All groups share one centre, and each spreads out both ways along 12 directions, with some noise.
(in the rows, 128 means zero)
Known rows, each followed by its group:
[117 156  94  75 122 151 133 118 128 169 135 153 130 101 139 163 161 123
 155 108 181 117] -> j72
[135 132  79  69  90 137 157 137 182 131  60 208  86 129 104 100 113 141
 114 147 118 142] -> j61
[144 102  68  95 106 131 156 163 154 155  82 201 127 134  91 131 118 151
 113 141  97 166] -> j61
[165  90 114  59 160 138 148 143 104  98 127 129  96 109  94  87 104  70
 106 141 189 109] -> j746
[125 157 101 152 123 172  95 103 149 160 103 126  72 123  95  95 125 106
 120  87 112 156] -> j846
[114 162 148 132  98 131 110 130 131 174 127 151 107 109 140  88 120 154
 138 130  98 134] -> j846
[152 115 171 132 139 137  91 130 102 132 138  90  96 128 114  67 117 102
 103 140 117 111] -> j72
[158 142 129  86 166 123 133  99 189 117  99  97 107 207  73 107 114  68
 129  88 124 184] -> j846
[132 105 167  95 100  83 123 158 171 163 149 167 177 150 102  93 168 186
  86 175 110  94] -> j61
[116 102 155 194 113 165 129 119  76 106 148 103  79  86  92 137 125 133
 116 100 149 137] -> j746
[169 124 142 152 158 117 101 145 108 119 121 125 135 161 145  79  97 117
 121 128  85 149] -> j72
[131 124  99  81 134 166  78 113  57 177 148  95  71 104  97 105 127  78
 109 149 125 130] -> j746
[101 119 146  93  92 235 140 125 191 134 141  90 141 138  86 117 138 180
 135 166 135 144] -> j61
[162 118 116 112 174 120  74 157  88 126 167 153 177 143 100  42 109 120
  90 140 106 140] -> j846
[128 141 114  80 132 123 153 148 138 174 120 151 116  88 136 131 125 110
 153 120 168 111] -> j72
[164 136 130  96 184  90  96 128 126 168 115 118 123 131 130 110 135  65
 119 119 111 107] -> j746
[156 134 140 100 150 146 106  93 183 130 113  96  93 181  78  97 148  78
 100  97 138 138] -> j846
[146  95 171 117 119 222 109 107 111 102 130 119 137 134  96 153 173 164
 126 151 113 144] -> j72
[123 135 143  87  89 129 141 131 158 152 116 193 139 124 113 122 154 185
 128 140 113 138] -> j61
[ 86 146 107 115 130 154 126 141 148 156 149  84 124  91 125  87  94 111
 142 143 148 112] -> j72
[129  89 102 122 133 135 156 178 197 121 112 160 181 114  90 106 120 155
 106 149 141 112] -> j61
[185 119 157 158 172 182 117 163  96 123 127 145 153 119 130  86 103 140
 154 103 121 167] -> j846
[115 108 126  66 113 158 120 102 166  95 146  81 136 186  81 120 148 127
  91 171 136 125] -> j746
[122 148 140 118 172 137 125 125 130 141 134 112 147 134  86 128 109 116
 161 109  81 191] -> j846
[135  95  94  89 110 160 110  97  90 119 150 110  72 120  96 136 168  83
  75 129 195  92] -> j61
[109 135  90 131 119 163 104 115 148 185 118  97 106 125 112 156 142 111
 128 130 100 136] -> j72
[ 99 134 120  87  87 140  93 133 163 191 137 135 140 140 113  97 150 170
 102 184  79 113] -> j846
[ 96 155 160 196  97 174 108  85 199 125 119 103 126 163 114 136 155 173
 130 106  86 152] -> j746
[ 95 120 112 137 106  94 146 116 120 115 161 124 124 161  74 146 127 139
 106 115 123 178] -> j72
[148  92 136 127 117 150 162 145  75 114 127 130 104 127 105 160 109 135
 136 126 131 176] -> j61
[143 132 184  97 115 155  64 102  71 163 179 118 109 105 144 108 194 128
 100 140 167  59] -> j746
[115 134 102 111 117 127 115 138 105 159 148 163 150 127 104 139 143 154
 128 136  96 165] -> j846
[175  57 140  85 100 189 164 156 144 140 109  93 105 160 110 153 139 134
 109 169 153 114] -> j846
[123 138 142 136 136 158  95  97 123 157 148 128 169 161 120 175 176 155
 142 120  82 166] -> j72
[ 84 181 123  70 112 169 105 129 179 203 147 118 151 126 122  81 118 155
 162 154  94 151] -> j846
[108 136 113 109 129 193 121 122 160 153 107 113 113 106  73 114 115 132
 142 140  87 169] -> j72
[ 92 162  96 115 110  74 111 102 145 141 152  97 112 174 131 108 115 102
 108 119 128 129] -> j746
[ 93 118 121 151 113 115 129 152 107 101 143 115 123 101 109  90  77 141
 112 168  88 136] -> j746
[165  92 172  98 120 177  94 117  82 149 168 108 122 132 118 131 188 133
 100 149 163  90] -> j746
[162  82 118  65 127 115 163 130 103 118 118 140  96 120 107 171 151  95
 108 140 187 100] -> j72
[102 134 139  48  95 110 159 123 175  87 191 129 179 204 106 107 139 169
 124 148 183 144] -> j746
[103 128  96  69 105 162  92  94 167 106 151 101 167 193 105 132 163 144
  92 181 110 122] -> j746
[124 138  89 105 191 144 139 141 180 143  86 118 112  68  87  99  97  62
 142 107 144 118] -> j72
[116 112 108 115 104 127 155 149 137 164 100 105  87 129  95 141  96 121
 130 161  79 159] -> j846
[142 124 150  53 115 119 133  92 136 112  99 149  75 143  83 142 167 106
 106 143 131 121] -> j61
[133 113 126 117 125 145 145 116 151  96 130  86 104 147 122 124 121  96
 116 132 179 111] -> j846
[ 79 160  99 120  93 107 130 109 154 151 143  86  87 172 102 102  93 115
 129 120 112 173] -> j746
[148  91 191 153  88 154 134 117  84 111 136  74  73 142 144 145 134 134
 117 145 146 108] -> j61
[124 134 122  70 130 140 128 134 193 140 118 170 139 106  83  75 140 134
 111 139 151 100] -> j61
[ 55 133 122  78  50 178 135  97 105 166 188 110  99 117  85 166 168 171
 128 145 156 145] -> j72
[132 134 175  56 166  99 123 109 101 149 166 102 115 108  89 126 155  76
 135 129 165 104] -> j746
[147 105 128 115 143 169 130 147 133 105 110 106 104  95 112  75  92 103
 116 149 147 111] -> j72
[ 89 134  54  89 127 152 111 104  76 106 188 118 115 124  80 115 114  96
 104 113 177 163] -> j61
[112  98 116 117  86 217 155 138 118 155 170  84 136 138 129 176 142 167
 148 136 188 143] -> j61
[116 117 198 145 100 144 133 115 104 112 157 107 136 153 106 147 136 183
 134 148  84 165] -> j61
[150  73 156 102 107 141 158 157  93 101 140 110 120 132 105 124 105 142
 115 173 134 131] -> j72
[132 163 136 106 160 167  88 112 106 175 150 122  98 112  85  76 129 101
 139  83 133 166] -> j846
[114 146 113  32 101 192 131 122 143 174 134 107  84 140  77  87 109 119
 140 151 136 176] -> j746
[148  86 128 102 130 189 146 148 189 137 112  79 156 156 107 142 135 136
 121 167 129 121] -> j846
[139 116 146 102 135 223  95 111 165 179 134  66 123 145  98 126 167 120
 121 138 136 111] -> j61

New rows. What belongs after each?
[144 111 140  52 117 115 143 158  96 127 155 118 133 143 152 101 104 131
 131 184 151 115] -> j72
[141 117 117  71  66 170 166 137 179 131  86 168  57 134  98  79 115 150
 114 136 169 138] -> j72
[113 134  52 139 122 165 141 131 193 138  86 138 118 133 100 133 106 122
 131 106 125 161] -> j72
[124 151 124 105  85 106  90 117 163 151 112 175 101 140 130  54 142 150
  82 145 107  96] -> j61
[143 113 128 134  71 175 112 143  80  79 155 187 145 166 147  78 112 208
 106 153 117 173] -> j846
[108 157  78  78 142 157  82 107 119 158 147  93 137 123 146 115 129  90
 134 147 132 115] -> j72
[179 111 108 130 149 139 102 139 117 168  93 135  76 120 115  95 120  78
 100 111 128 115] -> j61
[149 115 130  71 151 168 110 137 175 179 125 139 145 117  77 110 169 117
 110 126 146 101] -> j61
[179  95 146 137 121 173  87 118  66 167 109 110  59 144 103 130 146 109
  98 128  84 149] -> j61
[111 167 119 126 140 167  86 110 179 165 118 122 142 143  87  93 135 136
 133 121  67 166] -> j846
[138 127 167 139 121 133 149 154 145 131 122 169 165 106 143 114 138 181
 149 128 134 120] -> j746
[172 118 133 138 154 143 123 140 110  75 125 167 164 150 144 111 118 137
 127 113 143 150] -> j72
[180 140 117  77 152 172 127 129 189 193  68 141 112 146 124 130 138  97
 154 106 122 145] -> j746
[128 108 154  84  85 170 120  75 120 152 150  91  60 140  77 168 201 112
 100 115 186 109] -> j846
[129 156 166 149 110 161  93 118 139 182 123 157 117 103 142 106 167 163
 135 111 122 108] -> j846
[109 163  99 140 143 146 108 100 202 118 133 126 193 185 117 128 141 143
 138  99 106 171] -> j72
[102 176 123 129 101 228 130 106 167 143 123 141 144 124 150 137 130 179
 183  98 143 169] -> j846
[ 86  99  95  92 125 157 168 155 153 106 132  73 100  93  54  88  65 100
 112 170 141 134] -> j72
[ 98 122 143 108  69 149 155 126 156 120 141 117 147 131 167 162 157 184
 140 167 170  84] -> j846
[ 78 117  87 140  86 135 151 113 110 142 158 131  93 104  83 175 150 135
 115  95 175 147] -> j72
[119 105  55  91 100 150 116 124 139 157 119  98 125 169 127 159 138 116
 100 173 106 129] -> j746
[137 129 154 107 133 131 134 108 127  96 114 108  77 125 107  98 110  92
 119 130 137 122] -> j61
[109 152 152 143 134  85 134 135 231 171 121  89 138 160 111  96 124 120
 131 107 118 113] -> j72
[ 90 175 127  39  84  99 118 114 137 216 171 104  98 172 134  93 127 126
 138 146 133 142] -> j746
[125 136 129  84 133 130 132 138 131 161 178  67 136 165 132 111 119  99
 134 132 170 125] -> j61
[123 103 121 140 142 181 132 134 165 125 123  71 134 115 116 135 125 107
 131 135 151 101] -> j846
[114 146 144  94  74 177 135 123 159 172 147  85 121 170 155 128 138 160
 148 147 144 134] -> j61
[138 113 134 114  57 198 145 147  85 139 122 172  83 113 140 112 117 186
 134 146 141 158] -> j72
[157  98  69 115 171 154 129 186 114 138 134 150 182 126 116 105  91 126
 126 139 117 162] -> j846
[130 132 169 148 134 134 146 142 175 136 125  91 154 133 156 117 120 142
 150 128 149 100] -> j61
[115  94  68 137  79 142 131 113  78  93 120 177  84 120  93 154 135 141
  82 138 130 149] -> j61
[ 96 144  62 105  88 145 121 111 140 183 121 119 116 145 141 175 151 129
 132 138 116 141] -> j746
[165 118 156  57 145 150 121 148 122 155 112 115  76  94 107  65 107  84
 120 155 143  95] -> j746
[130  84 109  76 159 146 158 157 137  86 157  53 156 158  99 107  82  89
 120 169 169 131] -> j846
[121 132 135  54  71  93 160 148 115 192 181 111  89 171 142 108 119 128
 132 137 195 130] -> j746
[136 119 150 127  68 135 131 135  56 148 159 161  95 143 138 133 138 174
 125 131 134 158] -> j72
[100 112  71 115 103 189 109  93  96 110 145 116 121 145  87 187 160 133
 108 133 124 169] -> j72
[146  97 183 120 136 135 159 181  80 107 146 120 105  78 112  65  71 134
 134 155 154 120] -> j72
[109 106  62  53 110 158  92 111 125 162 172 104 134 186  57 138 158 119
  78 164 117 165] -> j61
[111 151 158 160 109 149 101 119 121 170 160  99 146 151 163 128 151 161
 147 117 122 131] -> j61
[198 113 174 138 164 132  78 124 108 119 113 122 125 159 151  94 141 104
 108 125 105 109] -> j72
[139 107 144  99 145 147 145 125 151  53 157  63 143 173 119  92 101 100
 122 142 187 116] -> j846
[119 135 112  99 121 162 101 109  83 120 169 116 130 125 144 120 143 123
 124 137 175 109] -> j72
[106 124 123  99 114 182 135 109 172 115 126 116 114 122  71 130 149 132
 119 128 150 132] -> j72
[105 146 127 124 157 108 108 118 152 177 156  74 164 138 128 149 149 103
 137 124 120 110] -> j72
[125 116 104  40  79 153 135 102 118  96 160 140 123 167 137 135 155 140
 109 155 205 114] -> j72
[174  67 137 120 156 197 157 138 146 104 101 122 136 128  80 167 149 118
 125 123 147 140] -> j746
[105 136  92 147 135 159 105 125 173 140 136  81 155 152 125 112 120 123
 120 130 125 127] -> j61
[156 125 140 130  80 166 140 145 185 192 105 112 101 192 139 100 117 159
 133 127 111 158] -> j746
[126  76 143 120 117 155 116 129 124 107 155  87 139 158  58 127 139 143
  80 173  95 138] -> j61
[133 138 113  80 175 130 137 159 129 169 146 155 201 134 114 141 131 135
 163 132 104 170] -> j846
[ 99 185 135 116 115 193 110  97 216 142 114 111 123 111 153  74 133 136
 154 113 170  92] -> j61
[145 120 165  92  68 143 145 115 135 147 128 163  82 143 111 125 166 159
 118 121 170 124] -> j72
[159 105 161 112 132 167 145 152 148 133 107 128 124 111 117 109 117 132
 140 146 129 122] -> j72
[178  83 180 156 160 167 132 154 127  93 140 151 194 151  96 127 141 173
 123 125 119 155] -> j746
[135  86  89 139  98 163  90 117 105 110 129  81  82 156 118 106 121 103
  66 160 132 106] -> j746
[170 118 171 108 136  82 133 167 116 166 129 120 113 158 134  83 104 118
 124 141 111 134] -> j61
[110 125 124 126 101 226 107 122 108 109 148 109 113 102 125  92 123 151
 126 148 154 125] -> j72
[ 94 168 151  97  87 118 151 144 114 138 180 101 123 161 160  74  67 156
 172 136 153 173] -> j61
